The first 5 rows are patterns. Each new row is the sum of 2 different patterns, raised or lowered, with some noise. Before adding, each is slid sideways (what falls off one end comes back at the other) and multiplied by a number that may be negative. Names go in the order of the patterns.
Some rows, each with the names of its patterns after it:
[ 11  14  -2  19 -17  17   6   6 -10   9  19  -6   4  -1 -14 -15  10 -17
 -15  -1 -26 -11  13   7 -48  17   2   2  18   7  -2  27 -33  14 -26 -16
 -17 -24] : (0)
[ -9  -6 -12   9   1  29   1   0  -4 -15   8 -12   3 -12 -18  -8  20  12
  14   7  -3  -7   6   2   2  -7 -17  -4  11   6 -48 -10  33  10  -6   0
   5  13] : (1)
[  7   4  18   8 -21 -10  -3  22   1  20  18  16   8   1  15 -11 -14  -2
   2  10  43  14  -8  10  -7 -42   2  28   6   7  -1  -9  15  11 -28   6
 -21 -11] : (4)
[ 11  -2  11  -4  -3  -5 -18   1  -5   0  -7   1 -15 -16  17   0  14 -40
  -4  17  -7  38 -17   4  18 -36 -10  27  18  22 -22  -9 -25   4   4  26
  26 -23] : (2)
[  8  -1  33  13  18   4  -4  -1 -13   4   4   9 -23   2  -2  18  -4   1
 -19 -11   6  -4   1  -4  -9  26  -4   8   3 -14   6  48  22   2  42   9
 -25  -3] : (3)

New rows. What belongs after each?
[-13 -12 -29   7  15  19 -54   9  14  -1  40  -8   8  33 -43   4   8   3
   4 -29   1  -8  10  16  13  33 -13  11  -8  17   9  -5   0 -10  -5 -12
   7 -14] : (0) (2)
[-34 -12 -27 -47 -19   0 -10 -13  13 -24 -25 -15 -18   0   2 -26 -16  12
 -38 -21 -31 -32 -24 -21 -58   4 -36   8 -16  -9 -20 -40 -31 -25 -38 -13
 -39  -9] : (0) (3)
[-11 -23 -33 -32 -16 -17  16  -6 -50 -15 -37 -66  -9  -4 -52 -31 -34 -68
 -22  -1 -47 -24 -43 -59 -28 -37 -10 -20 -44 -20 -26  -8 -33  11 -11  -9
 -31 -18] : (4) (3)
[ 40  11  35   6  26  28  18   2  12 -15  13   4   5  13  15  -1  20  19
  15  16  14  29  45  40  25  47  34   2   0  10  47  27  25  29   9   9
  11 -12] : (0) (3)
[ 11 -54 -43   2 -59  13  19 -33  -8  -8 -43 -30 -23  -7 -15  32 -26   2
 -24 -46   2 -40 -22  -8  -1  -8 -31   3 -36 -22 -31 -16 -17 -19  11 -20
 -13 -30] : (4) (2)
[ 30  54  39  22  40  45  25  59  55  -3  23  57  47  31   7  17 -13  42
   0  40  50  55  14  26  27  34  26  44   5  37 -14  -3  42  19  22   0
  34  23] : (0) (2)
[ 41  31  22  34  53   6  28  -3  60  29  27  42 -12  40  23  16  59  14
   9   3   2  59  32   7   2  20 -27  -6  67  18  21  18   2  15  16  35
  32  30] : (2) (3)
[36  5 23 -6 23 35 25 39 12 39 15 41 48 18  5 -1 29 15 14 35 -5 30 17 19
 57 32 -2 10 50 46  0 27 24 18 -1 -6 45 18] : (1) (2)
[-43  -5 -45 -70 -19 -18 -26   2 -49 -14   9 -24 -14  -4 -15 -34 -34 -31
 -19 -30 -12 -58 -37 -43 -60 -49 -12 -15 -83   1  -3 -24  -4 -26 -64  -4
 -52 -14] : (0) (4)
[  5  52  25   6 -10  19  -7  30   9   4  11  21  12 -10  27  17  -1  23
  20  33  29  13  17   5  39  -3  -9  87   5 -17  -9 -21  29  21   2  44
  -4  13] : (0) (2)
[  9   8 -12  35  12 -10  33  25 -35 -25 -18  25  21  68  11  -7 -10 -27
 -15  -4  31   1  14   9   3  34  11 -19   5  -9 -10  20  20   7  14 -32
  26   8] : (4) (2)
[ 20  -3  25  32  25 -33  51  25  26  27  34  17  63  -2  32  -7   7   5
   2  19  32  14  36  11  36  -7  11  10  -2  33  34  27  13   7 -14  24
  -9   4] : (0) (3)
[ -6  35 -10  23   9  -1  25  42  22  50  17  35  25  28  19  33  23  18
  24  23  14   3   3  -1   5  -3   2  27  36  24 -21  23  19  21  36  32
  20  53] : (0) (3)
[-45 -25 -39 -47 -26  22 -20 -33 -42 -41  10 -39 -26 -45 -10 -21   8  -9
 -26 -23 -40 -10 -38 -11 -24 -50 -34 -16  17 -10 -31 -16 -59  -8 -26 -37
  -2 -32] : (1) (2)
[ -7  -6 -17 -13  -9 -13   1  -3 -40   0   7   3  -6 -10   6  27   5  -6
  10   4 -18   8  -2  -6   8  -8   8 -11  -6 -15 -21 -14  10   8 -10   0
  -7  -1] : (1) (3)
[-19 -22 -33 -24   2 -33  10 -28  11   4 -10   6 -32  -8  13  12  -6 -11
   3 -42 -22 -37  21  -9 -42   2 -30   7 -14 -38 -12 -11 -27 -40 -30  53
  -2  -8] : (4) (2)
[62 93 35 13 45  7  6 18 54 34 48 22  7 50 38  8 53 31 11 54 49 49 62 26
  9 19 96 21 49 41 33 36 35 20 54  7 56 50] : (0) (4)
[ 39  25   1   4  49  -2  18  11 -14   3  35  -9  29  -9  33  28  24  19
   9   5  23 -13  24 -20   4   6  19  13 -11  18   7  20  34  28  -7  21
  18   6] : (0) (1)
[ 12 -39 -25 -27  18  -5  25  20  -3   4  -7  13 -16 -23 -11 -16   5  33
   6 -15   2 -21 -52   6  18   9 -22 -11  -9   7  20 -39   3 -16 -43  -2
  11  22] : (4) (2)
[ 23   1  17   7  -1  18   2   8  41  -4  41  50  21  -4  22  30  19  33
   4  -4  26  23  16  13  10  -9  -3  22  41 -18  35   4  17  21  11   3
  36  -7] : (0) (4)
[ 18   9  42   5  -8   8 -17  25  -3 -11  24  18  -9 -15  -2  17  18  30
  11   3   7  -4  26  20  13  -6   7  36  -2  21   3  -2   8  16  -8  37
  13  13] : (0) (2)
[21 18 34 56 67 53 33 33 23  8 36 49 34 27 30 36 45  8  1 62 32 18 43 35
 57 30 15 19 42 51 49 45 47 40 30 39 32 28] : (1) (4)
[ 18  21   6 -11  15  14   8  -5  15 -27 -16  55 -23 -53 -22 -19 -51 -12
  -3  30 -24  25 -22  -4  -1 -17 -14  -8 -11   8 -26 -16  17   0  -7 -35
   5  -7] : (0) (3)
[ -7  29   9   2   1  18  25 -16  -5 -19  39   2  14   6 -26  10 -13   1
  21   8 -26 -24 -23  31  14  22   5  -1 -23 -16  17  -4  -3 -18   2  16
   5 -27] : (1) (2)
[-36 -45  -2 -20 -26 -29 -44 -25 -18 -15 -45 -42 -51 -45 -15 -21  -8 -35
 -24 -31 -59 -22 -17 -27 -18  25 -24 -36 -14 -43 -24 -29   0 -29  -8 -23
 -39   3] : (4) (2)
[ 36   9  15  11   1  10   6   7  16  23  17  -7  35   9  21 -19   4  35
   0  46  -6  29  38 -16   8  41  28  44  -4   7 -14  11  15  48  45 -38
  20  32] : (1) (2)
[-28  -3  27   6   0  -6 -28  13  -6  14 -28   7  36   4  39 -14  33  24
 -23 -15  35  23  40  -4  -2 -10   8  16  34   8  -9  12   3  29  -4 -35
 -14  -7] : (2) (3)
[ -7 -41 -32 -16 -18 -58 -52 -14 -50 -27  -1 -10 -32  -6 -31 -29 -17 -15
 -28 -29  14 -39 -23 -27 -25 -32 -22 -56   5 -31   8  -8 -16  -6 -33 -30
 -16 -57] : (0) (3)
[-11  -5 -41 -26 -19 -22 -18 -15 -32  -4 -28  14 -12 -13 -26 -26  -5 -34
 -17 -26 -33 -30   2 -16 -16 -11 -36 -31 -10 -11 -44 -17 -33 -18  -4 -12
 -57 -13] : (0) (1)
[  2 -31  11  16  -9 -30  -3 -21 -23   4 -23 -19  26   4  11  20   1  -5
   3   0  -1  -5  41 -37  -4 -22 -36 -23 -10 -29   9  -8  28  10   6   9
 -49 -26] : (0) (4)
[  0   8  -5  20 -11  -7  27  12  20 -31   9  27   1  51   4   4  37 -13
   2  48  37  23 -15  24 -17  16  12  28  26  -9   5  23  11  20  15  16
   6   9] : (0) (2)
[ 10  10 -17  12  16  -3   4   5 -11 -14  22 -14  -2 -13 -15   3  13  31
 -51  23  18 -12  15  29  10  36 -34  15 -29  -4  -6  -2  28   5   4  18
  -7  17] : (0) (2)
[33 22 41 52 16 18  9 81 37 -6 22  5 35 18  2 52 37 20 10 11 20 34 38 27
 34  5 13 40 28 41 22  9 16 19 27 24 35 21] : (1) (2)
[ -5 -11 -42 -16 -24  -2 -57 -11  10  -5 -15 -18 -32  21 -34   5 -39 -28
 -39 -49   6  -9 -15  -3 -26  -2  -1   2 -21  -5  -1 -13 -13  -9 -16 -33
  -5 -35] : (0) (2)
[-32 -12  -6   3  38   5  18  36 -10  19 -21  -1 -28 -32   9  12   6  57
   0   0  15  -7 -51   3  43   3  14  -2 -23   3  17 -41  -6 -27 -34  -4
   5  22] : (0) (4)
[-26 -25 -48 -60  -8 -31 -18 -51 -26 -52 -25 -21 -26 -10 -33 -13 -32 -10
  -5 -29 -49 -46 -18 -31 -37 -21 -57 -24 -29 -31  10 -21 -53 -49   0  -6
 -52 -20] : (1) (2)
[-68 -37  -9 -19 -54  16 -24 -36 -11 -17 -20   6 -57 -22 -21 -42 -23 -34
 -19 -16 -29 -11 -21  -3 -19 -30 -33 -27 -21 -35 -22 -22 -40 -23  -4 -31
 -35 -24] : (0) (4)
[  4   1  13   1   5   1  19  11   2   1   2 -33   8   5  17   9   8   8
  29   0  18 -15  -4  36   1 -12   3   9  22  -3   6  13  12  14   5  16
 -21   9] : (0) (1)
[-31 -31 -31 -61 -10 -49 -34 -41 -39 -22 -14 -13 -22 -33 -17 -22 -27 -27
 -13 -30 -38 -32  -8 -32 -43 -18 -58 -28 -33 -53 -16 -15 -33 -67 -36 -17
 -24  -8] : (0) (2)
[ 21 -10 -19 -16 -28 -19  40 -12 -52  -1 -15   7  -6 -36  -2 -25  -7  -8
  -3 -34 -28 -12 -25 -12 -32  -7 -20 -12  10   6 -27 -26 -33 -53 -20   4
 -28  -1] : (1) (4)
[-21 -46 -18 -21 -28  22 -23 -45   7 -39 -25  11  -4  -5 -17 -39 -22 -32
 -27 -15 -18 -20  -2 -20   7 -32  -2 -16 -22 -27 -17  -3 -24 -14 -32 -34
 -20 -11] : (0) (2)
[-15 -10 -46 -26 -43 -61 -29 -24 -73 -40   6 -64 -52  -2 -30 -32 -16 -69
 -43 -17 -35  -8 -16 -19 -30 -43 -39   8 -21 -19 -57 -22 -43 -20 -28 -38
 -23 -36] : (4) (3)
[-21 -28 -22 -30 -16 -21 -36 -23 -30 -16 -20 -28 -37 -36 -44 -23 -37 -24
 -21 -35 -31 -29 -36 -55 -37  -1 -33 -18 -31 -48 -20   2 -34 -24 -20 -31
 -46 -29] : (4) (3)
[-53   8 -25 -33 -15 -27 -58 -56 -35 -75 -18  -2   3 -25 -21 -54 -50 -35
 -37 -16 -33 -28 -35 -11 -16   9 -18 -25 -44 -10 -26  -2 -23 -46 -21 -14
 -19 -59] : (1) (3)
[-12   3 -24 -42 -28 -33 -59   2 -13 -18 -28 -32 -53 -32 -51   2 -30   3
   1 -10  -7 -33 -12 -25 -31 -24 -29 -29  -7  -3 -30 -28 -22 -19 -12 -35
  -4 -38] : (0) (3)
[  0   5  43  23  25  30  12  36  63  37  25  52  18 -11  19  26  43  52
  25  37  22  -4  12  18  25  27  22  -8  28  26  18  19   3 -10  15  29
  28  22] : (4) (3)
[ -3 -16 -16 -29  30   1 -13  -4 -26  27  -1 -16  30 -22 -34  -8 -30  27
  49  26 -24  -5 -31 -24  29 -21  -8  14   4  25  15  19   1  -8  -9  27
  11  23] : (4) (2)
[-22  19 -19  -8  -9 -26 -27  -1 -18 -17 -28 -27 -17 -13 -28 -41 -25 -19
 -19  -5  -8 -28 -12 -16  -6   3   2 -55 -26  36 -33   5 -29 -28 -15 -36
 -50  33] : (0) (2)
[ 18  57  19 -17   6 -14 -46  11  35  11  15  -2   1  30  21 -28   7  22
   2 -14   3  26  13 -19 -15  10  30  18  17  20  -4  14   6  20   3 -12
   8   6] : (1) (4)
[-6 17 -4 34  3 63 42 37 52 -1  5 20  1 45 17 28 16 32 13 19 31 25 15 41
 44 29 53 38 33 54 37 17  2 77  7 23 31  6] : (0) (3)
[24 72  6 28 38 25 14 34 13 69 17 53 32 35 56 19 28 25  6 63 13 32 27 27
 30 50 46 29 60 48 26 21 49 41 52 59 51 28] : (0) (3)
[-13  27  -5 -31  -4 -11 -48 -32 -32 -48 -10 -11  -7 -78 -43   2 -31 -30
 -27 -20 -39 -37 -40 -24 -30 -30 -20 -38 -27 -41 -47 -26 -49  -4 -49 -40
 -31 -25] : (1) (3)
[ -5  -2  13  18 -19   2   1   8   7  -2  -6 -16  30  -2 -18 -15   3 -18
 -13   1   9  11 -24  -8  11 -22  20 -12   0  22 -27  -3  13  19  25 -15
 -18 -26] : (1) (2)
[-15 -24 -12 -36 -14 -15 -26 -14 -42 -27   1   0   3 -37 -31 -42  10 -24
 -60 -30 -24 -12 -11 -31 -12 -19 -48 -42 -12 -54  -9  23 -13 -32 -28 -14
 -21  -1] : (1) (4)
[ -8 -17 -51 -14 -12  -1  32 -12  -7 -10  -5 -18  -4 -13 -20 -20 -18 -20
   1 -12 -30  -8 -19 -11  -2 -22 -11  41 -14 -55 -26  10 -13  -5 -14   2
  -6  -4] : (1) (4)
[-19  11  11  -2   5   7  23  31  -6  22 -13  -6   2  -4  15  13  -7  18
   5  22 -15   1  23  23  14   7  12  15  -8  -8   0  -2   2  27  -5  -2
  16  -4] : (0) (1)
[-15 -32 -23 -40 -10 -32 -36 -48 -15 -23 -41 -23 -19 -20 -32 -21 -18 -44
 -32 -40 -34 -12 -31 -53 -44 -29 -67 -43  -4 -27 -35 -36 -69 -44 -32 -25
 -12 -25] : (1) (3)
[ 30   0   6  18  11   3  12  23  25  24  16   4 -16  34  21  34   5  11
  43  10  56  23  30  11 -18   7  27  37  41  -1   9  -1  30  41  43  26
  -3  66] : (1) (2)
[-26  -4 -18 -46 -44 -42  10 -18 -34 -31 -57 -14 -26 -33   7 -25 -60 -58
 -55  -6 -15  -2 -37 -31 -49 -46  -2 -41 -33 -10 -17 -44 -30 -11 -31 -25
 -39 -14] : (1) (2)
[  3   0  28  16  19  12  13  22   5  35  24  19  -4  49  42  19  68  13
   8  30  -2  11  58  39  48   8  11  -1  13  23  37  43 -11  26  12  35
  15  18] : (2) (3)
[  0  24   9 -19 -10  -8  37  21 -13   8 -40   4   0 -23  32   1 -34 -19
  -4  25  18  25  -6  -3 -18 -23  21 -20 -10 -10  12   8 -29   8  20  10
  -3   7] : (1) (2)
[  8  21  16  49  22  15   9  -9  28  17  13  43  -8 -15   2 -29  29  42
  38  10  16 -21 -14  27   4  24   5  36  17  20  21  26  23  16   7  22
  34  43] : (2) (3)
[-25 -31 -14 -13 -37 -10 -41 -36 -24   5  -8 -32 -42 -25 -25  -3 -30  -5
  -5  -5 -19 -25 -27 -32 -38 -21 -13 -24  16 -19 -18  -4 -19 -66 -29 -10
 -20 -15] : (1) (4)
[-13 -22 -14 -25 -39 -46 -16 -36 -35 -53 -56 -16  -8 -21 -67  -5 -11 -28
 -10 -28 -17   8 -32 -13 -50 -42 -53 -43 -25  -4 -32 -19 -43   7  -7  -9
 -30 -14] : (0) (1)
[ -8 -42 -20 -46 -32 -13 -17 -20 -41  17 -41 -19 -10 -29 -45 -43 -61 -21
 -33  -6 -27 -20 -20 -28 -23 -25 -47 -24   4 -23 -58 -34 -31 -39 -29 -40
 -17 -17] : (0) (1)
[ 13  30  44  20 -19  -2  21  -5  27  15  22  44  36  -6  20  19  32  21
  23  33  24  25  40  48  26  29   3  32  17  50  27  10  27  39  39  40
   8  29] : (1) (3)
[-60 -27 -50 -37 -26 -31 -33  15 -23   4 -13 -20 -41 -12 -11 -33 -27 -37
 -39 -24  -7 -81 -42  12 -36 -40 -13 -10 -53 -14 -23 -30   0 -21   0  -1
 -54 -15] : (0) (1)
